Every row belongs to one group in each of 3 separate groupings. Each group adds its own fixed numbers to the row, and there is some noise. The rows also spread widely along 15 directions, which tell nothing about the answers.
(in the rows, 128 means zero)
Some rows, each with its group in each grouping after it:
[ 89 116  85 105 150 164 165 125  89 122 122 153 133 165 147 150 155 110
 172  92 107 124 128 116  78]
J262 M J296
[159 122 153 111 105 180 140 144 135 118 136 116 167 126 148 123 127 168
  91 150 129 119 142 129 146]
J951 B J296
[133 131 156 128 157 139 166 118 110 195  96 131  88 124 181 152 118 149
 131 173 123 132 166 123 136]
J776 H J159
[126 117 149 102 109 166 122 128 101 119 110 136 122 158 150 162 111 168
 140 127 149 103 114 140 158]
J951 Z J371
[142 126 118 134 113 118  97 121 127 137 128 168 103 145 138 147  88 126
 129 115 121 140 117 142 135]
J360 C J371
[162 170  68 109 129 133  77 147 166 166 114 169 148 122  94 113  98 108
 106 137 128 140 153 118 108]
J20 M J159
[169  72  68 135 167  95 116 155 128 189 152 146 111 159 118 128 111  99
 156 173 136 135 124 137 158]
J13 B J371
[126 161 137 107 145  94 151 109 107 139 154 135 126 106 114 154 160 105
 112 122  83 128 131  92  95]
J776 H J296
[117 135 101 111 150 105 131 112 130 105 172 145 146 133 115 122 141  93
 165  88 119 148 122 110  94]
J262 Z J159
[118  47 121 148 142 138 190 141 113 143 124 108 100 162 130 127 151 133
 147 150  91  93 105 121 133]
J20 W J371
[ 89 103 130 104 123 140 118 146  79 101  92 143 113 175 143 151 124 150
 138 101 153  83  89 136 154]
J360 W J296
[129 129 181  90 119 102 106 138  98 122 115 135  97 144 167 143 109 180
 153 148 198 122 106 146 190]
J13 C J296
[165 151 135 141  98  86 117 140 135 100 178 119 116 119  98 107 127  92
 187 126 133 129 123 170 184]
J776 H J159
[ 88 156 120 128 154 150 112 160 123 112 111 162 160 140 161  96 145 138
 112 123 103 149 162 127 113]
J20 C J159
[119 117 156 111 142  63 110 146 116 135 126 165 123 148 134 111 137 178
 127 158 108 154 124 132 199]
J776 B J296
[126 129 157 118 107 158 130 125 127  91 134 120 133 129 171 135 111 145
 119 116 166 117 116 125 111]
J13 Z J159
[155 207 191 111 159 122 120 114 141 170 126 122 104  84 139 140 118 139
  94 138 134 144 193 121 148]
J776 W J159
[120 103 123 146 100 113  50 155  86 135  50 144 137 132 140 178  89 134
  59 151 158  69  58 142 171]
J360 C J371
[ 96 121 148 135 156 133 141 128 152 125 122 141 106 155 131 105 141 145
 127  80 111 131 152 128 139]
J951 M J371
[102  67 117 155 110 153 160 133 137 111  99 127 110 169 104 119 140 156
 115  93  82  87 105 115 137]
J776 B J296
[165 174 153 108 115 121 174 112 130 157 131  89 105  68 144 155 132  89
 145 171 163 111 125 120  89]
J262 M J159
[192 125 159 126 136 111 122 137 122 149 181 122 111 129 117 160 115 134
  95 152 103 133 159 112 158]
J262 Z J371
[155  79 113 152 125 149 154 102 170 139 117 101 153 109 126 135 102 135
 107 134 138 127 102 111 106]
J360 Z J371
[134 149 111 128 132 139 111 115 141 129 126 169 167 132 128 139 121 158
 125 121  76 183 150 129 134]
J360 M J371
[122 148 112 143 150 120  90 135 105 134 115 145 120 144 122 164 113 125
 123 107 115 130 143 115 138]
J360 C J159
[149 125  94 116 111 157 120 127 145 133 120 135 163 132 121 118 121 153
 144 148 127 134 116 121 127]
J13 C J159
[144 158 140 150 120 147 117 169 121 121 129 124  99 142 147 144 123 140
 101 152 116 122 168 122 131]
J13 B J159
[139 112 147 100 108 121 126 130 134 115 150 145 149 128 156  96 122 138
 123 150 145 127  87 140 135]
J776 C J371
[ 72 114 115  53 137 157 127  67 106 157  84 181  85 179  90 163 117 138
 166  32 129  71  76 114 121]
J776 W J371
[121 120 112 157 143 107  81 120  79 112 146 158 172 139 134 178 113 119
 127 105  75 166 126 126 144]
J20 W J159
[107  89 107 196 103 136 130 145 153  66  97 138 172 143 170 103 115 178
 122 140 110 180 117 129 119]
J776 Z J296
[ 99  88  62 187 166 130  96 177 160 111 100 151 150 164 151  93 115 119
  98 126 136 154 130 124  98]
J13 B J371
[174 125 119 153 104 148  83 152 170 119 134 148 134 133 144  96  74 124
  86 115 158 142 152 154 141]
J951 W J296

New rows. What belongs after each?
[112 112 136 148 169 156 144 120  92 126 143 136 160 139 153 157 154 134
 126 106  65 152 157 123 132]
J262 C J371
[ 96 131 158 100 130  92 140 121 112 129 109 138  84 136 118 143 141 136
 104  97 127  87 101 103 130]
J360 H J296
[150 107 155 126 108 141  80 133 121 100 116  99 140 147  92 180 102 178
 109 113 166  93  92 121 193]
J13 B J371
[165 161 175  66  91 134 159 134 150 109 173 124 114 122 132 100 135 162
 155 171 152 128 120 135 143]
J776 B J371
[148 125  97  61 123 158 136 127 169 141 164 152 108 164 102  88 120 117
 140  90 155 101 125 102  93]
J13 M J159
[160  90 107 128 112 123 106 126 139 162 114 153 100 159 123 152  90 163
 109 151 122 125 100 106 132]
J13 C J371
[118 141 136 150 125 109 104 115 168 115 120 136 114 116 108 106 113 104
 113  75 136 123 118 143 127]
J951 W J371
[121 181 132  86 150 109 113 116 137 151 130 163 134 105 121 118 134 109
 131 112 126 140 143 128 124]
J262 B J159
[112 140 113 120 168 106 127 144 142 150 137 158 127 127 137  91 153  91
 128 120 113 139 146 145 123]
J13 M J371
[109 113 130 175 137 118 128 140 129  93 139 110 121 139 102 136 154 105
 124  77  92 109 123 132 141]
J13 M J371
[123 110 131 126 138 127 158 142 147 150 111 126 111 137 130 100 142 140
 115 139 113 109 134 118 137]
J360 M J159
[ 83 186 144 129 125 103 115 153 106  90  83 126 120 121 127 134 166 142
 174 145 136 125 113 158 156]
J13 W J371
[142 123  95 128 122 133 155 159 132  99 136  95 107 156  94 140 144 138
 172 157 139 107 113 103 113]
J360 Z J371
[142 135 143 198 110 111 141 158 163  58 137  93 105 136 143 105 116 155
 156 138 146 176 148 133 132]
J776 W J296
[132 118 112 109 162 116 112 164 120 142 132 140 133 145 171 121 105 127
 134 173 186 145 131 117 118]
J20 B J159
[120 132 149 103 105 166 148  82 113 119 123 147 159 109 145 157 125 134
 130  82 107 128 114 142 120]
J262 B J296
[136 161 148 113 116 104 124 107 137 123 136 127  87 100 106 128 121  81
 157  72 165 101 120 151 134]
J262 C J296
[125 138 124 150 114 111  65 156 141  81 128 139 136 128 144 113 101 105
 110 106 183 125 100 153 132]
J13 C J371
[131 153 164 126 111  99 122 139 115 102 145 127 154 103 135 126 147 136
  97 147  94 127 121 129 151]
J360 Z J159
[128  83 141 173 122 135 144 100 141  90 139 104 113 142 128 155 101 133
 157  72 136 133 112 135 138]
J360 Z J371
[107 164 124 168 143  97 124  96 127 119 108 130 135 103 125 170 137 123
 174 107 101 178 131 140 128]
J13 M J371
[143 158 164  97 123 119 132 159 146 111 145 131  66 149 139 116 116 152
 118 142 164 118 144 115 124]
J360 Z J371
[178 136 168 167  91  97 112 141 174 106  94  81 149  78 132 118  97 184
  95 200 177 153 109 128 167]
J776 W J296
[138 114 106 146  90 124 130 135 142 100 135 116 149 123  90 112 135 120
 147 129 103 108  92 127 133]
J20 C J159
[158 131  97 122 125 145 116 173 138 161 106 137  85 152 100 124 116 107
 105 146 140  80 142 127 130]
J262 H J371
[129 164 157  99 159 159 137 134 126 122 128 104 149 110 137 139 147 120
 119 117 163 117 152 124 122]
J262 M J371
[ 80 121  88 183 159 118 124 139 147  99  86 124 156 143 109 104 152 140
 140 109  93 149 128 110 118]
J776 W J159
[148 144 190 149 153 161 154 109  98 147 106  71 135  82 165 184 130 140
 114 140 151 114 162 132 155]
J776 C J296
[148 166 165 114 123 102 142 102 161 138 142 116 124  84 103 100 137 125
 163 122 128 132 142 153 173]
J776 Z J159
[123 124  82 158 121  96  61 150 146  87 120 145 169 156  72 112 121 134
 136  96 113 140 106 128 172]
J776 M J159
[135 135 148 179 116 126 115 139 124  67 157 116 138 125 158 142 111 120
 132 105 129 158 146 136 128]
J262 Z J159
[154  39  97 145 122 169 135 118 129 145  96  92 168 159  86 160 112 172
 138 122 122  90  91 112 189]
J360 M J159
[151 185 188 160 109  69 193 128 134 114 162  94 110  41 159 106 172  81
 144 179  93 157 148 164 118]
J262 W J296
[144 133 126  95 200 156 156 115 147 172 148 121 110 154 106 132 133 149
 146  99 130 142 195  81 123]
J262 H J159
[103 103  88 177 178 138  67 134 163 112  95 140 193 134 127  98  97 106
 117  50 163 151 144 157 166]
J360 M J159
[108  99 134 101 135 146 163 107  92  97 168 115 150 137 149 136 152  99
 174  91 142 103  89 122 107]
J262 C J159
[ 82 162 167 102 153 108 154 148  72 122 120 126  59 148 165 163 162 107
 146 128 144  90 124 119 108]
J776 M J371
[120 117  97 152 145 127 116 160 119  90 140 121 184 145 124 121 154 129
 140 125 113 147 138 128 143]
J951 M J296
[133 130 143 123 138  95 103 119 111 153 121 141  98 119 148 162 104 111
 127 131 157 118 113 142 143]
J13 Z J371
[144 186 147  81 157  71 112 142 161 176 130 150 106 109  86  88 152 127
 118 143 116 132 162 120 166]
J262 M J159
[119 129 129 151 165 151 155 116 116 128 134 103  92 135 153 171 116  92
 159  98 163 123 145 125  93]
J776 B J371
[169 118  98  81 172 146 126 124 148 165 178 161 181 148 105 101 131 145
 132 126  96 168 171 102 140]
J262 H J159
[132  96  83 157 152  94  80 131 109 142 123 149 172 161  71 164 134 148
 109 120  50 142 120  92 173]
J776 M J159
[114 134 119 141  86 116  82 133 111  85 108 156 161 142  97 150 132 149
  89 119  68 117  78 119 138]
J776 W J371
[119 132 172 122 143 126 148 112 128 161 114 121 132 117 112 131 164 173
  97 132  63 113 147 101 163]
J951 C J159
[100 143 145  99 152 133 178 128 122 134 122 100  68 153  87 130 179 141
 141 107 103  68 132  70 107]
J776 C J159
[104 160 118 108 160 112  98 116 115 135 120 139 102 147  67 162 140  98
 145  56 126  92 125 118 143]
J776 M J371
[164 130 119 134 125 147  78 107 158 137 122 128 149 114 108 140  79 117
 104  85 166 124 128 123 137]
J262 C J159
[107 103  74 160 154 125 102 122 113 128 106 125 141 148  90 162 125 102
 137  82 113 105 106 104 124]
J360 C J159
[120  72 132 135 149 133 151  94 138 158  87 113 105 138 142 152  99 156
 146 115 165 117 108 105 130]
J262 Z J159
[153  89 103 112 125 173 128 113 121 120 167 147 185 150 130 149 118 124
 109  98 100 137 114 113 106]
J262 M J371
[116 147 168 131  96  97  60 128  86 127  95 172  97 146 120 185  97 170
  91 107  89 114 113 123 183]
J20 C J159
[113  96 156 166 128 143 165 158 105 106 105  98  88 149 194 135 123 136
 134 155 157 114 125 128 116]
J262 W J159
[112 146 137  93 168 137 160  84 128 184 121 146 134  91 150 139 145  99
 127 116 119 126 131 133  98]
J13 B J371
[110 140 115 131 159 123 165 137 141 118 145 110  74 150 113 117 155 101
 157  97 129 112 145  86  74]
J262 C J159
[ 88 142 128 131 107 157 109 115 111 104  83 177 147 148 161 142 121 173
 131 113  93 150 112 139 123]
J776 C J371
[148 153 145  99 131 125 137  95 120 156 116 105 187  62  82 159 153 126
 136 136 109 113 118 142 177]
J20 B J296
[149 143 142 103 154 131 115  94 123 169 125 138 142 118 112 174 119 160
 143 129 119 151 142 130 172]
J13 B J371
[133 125 155  94  83 133 167 135 103 117 130 118  61 142 166 144 119 119
 196 157 191  81  89 159 128]
J951 Z J371
[112 163 133 114 142  90  70 107 136 129 102 142 142 111  95 131 116 126
 132  88 156 120 106 127 163]
J776 C J159
[141 154 159 123 149  81  95 121 158 105 163 138 135 111 148 119 106 143
 123 125 168 183 137 123 131]
J13 Z J371
[147  83 119 175 110 123  57 143 117 132  91 119 122 152 113 172  69 127
  89 105 166  84  97 130 182]
J951 H J159
[126 146 161  89 131 127 128 108 120 147 106 130 122 113 130 137 132 147
 156 131 157 113 110 155 171]
J13 W J371
[135 190 104 137 135 131 136 149 170 141 132 149 145  98 126  70 155 105
 103 153  77 150 171 119  83]
J776 C J159
[116 176 129 126 145  80 133 120 138 135 118 143  66 140  66 144 147 146
 151  97  75 140 156 102 139]
J360 W J296
[117 106 116 109 132 137 136  83 126 135 129 146 149 121 136 150 118 118
 137  84 134 129  96 125 107]
J13 B J296
[111 153 141 112 116 158 175  95 147 131 112 155  91 128 171 125 118 148
 160 122 122 151 139 130  76]
J776 Z J371
[140 185 119 129 174  85 126 153 111 166 131 144  88 113 142 146 141  93
 122 160 120 150 180 109  97]
J262 C J296
[104 150 113 122 138 181 133 134 155 109  79 113 162 126 120 112 138 156
 113 117 144 107 136 103 101]
J776 Z J159
[143 178 146 105 137  88 128 113 137 138 130 108 101  95 120 153 122 100
 155 129 184 125 122 110 111]
J262 M J159
[154 129 102 118 132 148 118 137 184 125 112 121 138 146  84  95 113 170
 149 139 158 138 130 119 147]
J776 W J371
[104  93  80 164 150 117 105 108  94 135  92 153 164 148 123 181 124 142
 148 104  88 155 113 124 145]
J13 H J296
[143 134 149 149 126 142 136 107 175 127 113 114 143  83 162 101  96 114
 142 112 180 147 143 161 132]
J262 Z J159
[134 171 162 163  87  80 129 149 138  72 154 107 135  72 154 117 147  86
  87 161 127 130  96 138  88]
J13 H J371
[128 126 136 167 154  91 113 144 147  80 146  82 132 130 101 137 129 133
 127 107 150 134 131  95 142]
J360 Z J159
[189  90  54 154 149 190 107 171 111 131 167 141 193 160 154 133 100 107
 128 153 120 158 178 144 132]
J776 Z J296
[ 91 164 151 122 133 111 162 101 160 122 113 157  86 112 166  87 130 119
 150  95 137 157 139 140  83]
J776 W J296
[102  74 125 165 158 138 150 108 110 115 122 113 119 149 136 155 127 117
 138  69 122 110 125 120 127]
J776 Z J296
[119 118 149 163 152 135 187 110 127 123 128  87 111 112 138 140 157 127
 153 113 108 131 148 125 121]
J13 W J296
[143  83 127 143 122 164 156 134 127 110 169 147 139 165 165 123 120 139
 132 113  87 153 141 140 130]
J360 M J371
[151 137 119 125  92 102  69 191 112 147 104 170 107 165 111 122 118 164
  78 186  84 104 129 129 187]
J951 W J159
[132 127 134 157  88 169  70 145 164  83  72 136 175 128 161 116  66 177
 108 117 188 149 122 157 161]
J20 M J159
[ 85 129 149 186 126  98 161 145 127  67 134  98 113 119 137 117 170  88
 124  93  96 113 118 122 100]
J262 M J159
[121 150 122  63 150 108 148 147 114 138 176 171 141 140 151  99 157 130
 144 170 101 156 139 108  99]
J20 B J159
[162 153 138  56 139 104 129 144  74 137 196 143 155 121 130 149 160 106
 150 175 115 124 125 132 146]
J262 Z J371
[159 131 139 143 133 108 144 157 184 134 147 143 127 122 131  59 135 143
 118 145 105 172 179 146 156]
J262 M J296
[120 123  94 183 146 163 116 142 110 104 104 123 208 112 177 152 125 121
 112 156 116 164 135 136 102]
J776 Z J371
[121 140 149 100 102 122 164 125 116 128 134 162 118 129 135 115 157 143
 145 133  74 132 128 147 144]
J262 B J296
[125 174 132 118  94 148  66 135  79  99 122 165 130 162 109 188 116 157
 103  99  78 113 129 112 145]
J776 C J159
[149  78 131 156 133 105 156 112 149 111 130  83 150 105 139 122 113 124
 179 134 193 146  97 144 152]
J262 H J296
[146 214 184  91 101  87 103  94  52 136 119 111 115  66 115 242 128 103
 138 151 137  96  88 140 151]
J360 W J371
[102 147 107 127 111 131 129 158  84  81 132 139 123 173 124 152 158 139
 170 131  91 122 118 114 123]
J776 M J159
[ 98 106 134 103 162 139 133 148 150 124 130 136 134 154 157  86 134 141
  85 113 156 113 125  92  97]
J951 B J159
[140 179 140  79 118 104 103 108 114 136 140 153 111 118 102 150 122 109
 147 105 132 117 117 127 134]
J262 W J159
[123 135 110 146 133 136 146 112 120 147 120 142 137 109 157 142 126 104
 117 132  92 138 130 118  86]
J360 C J159
[146 126 126 103 106 146 124 111 174  83 131 108 157 133 109 135  98 176
 150 120 189 149  92  96 103]
J20 M J371
[ 70 190 149  80 164 100 152 104 115 124 114 148 107 124 117 123 182 143
 208 107 116 144 131 141 138]
J13 W J371
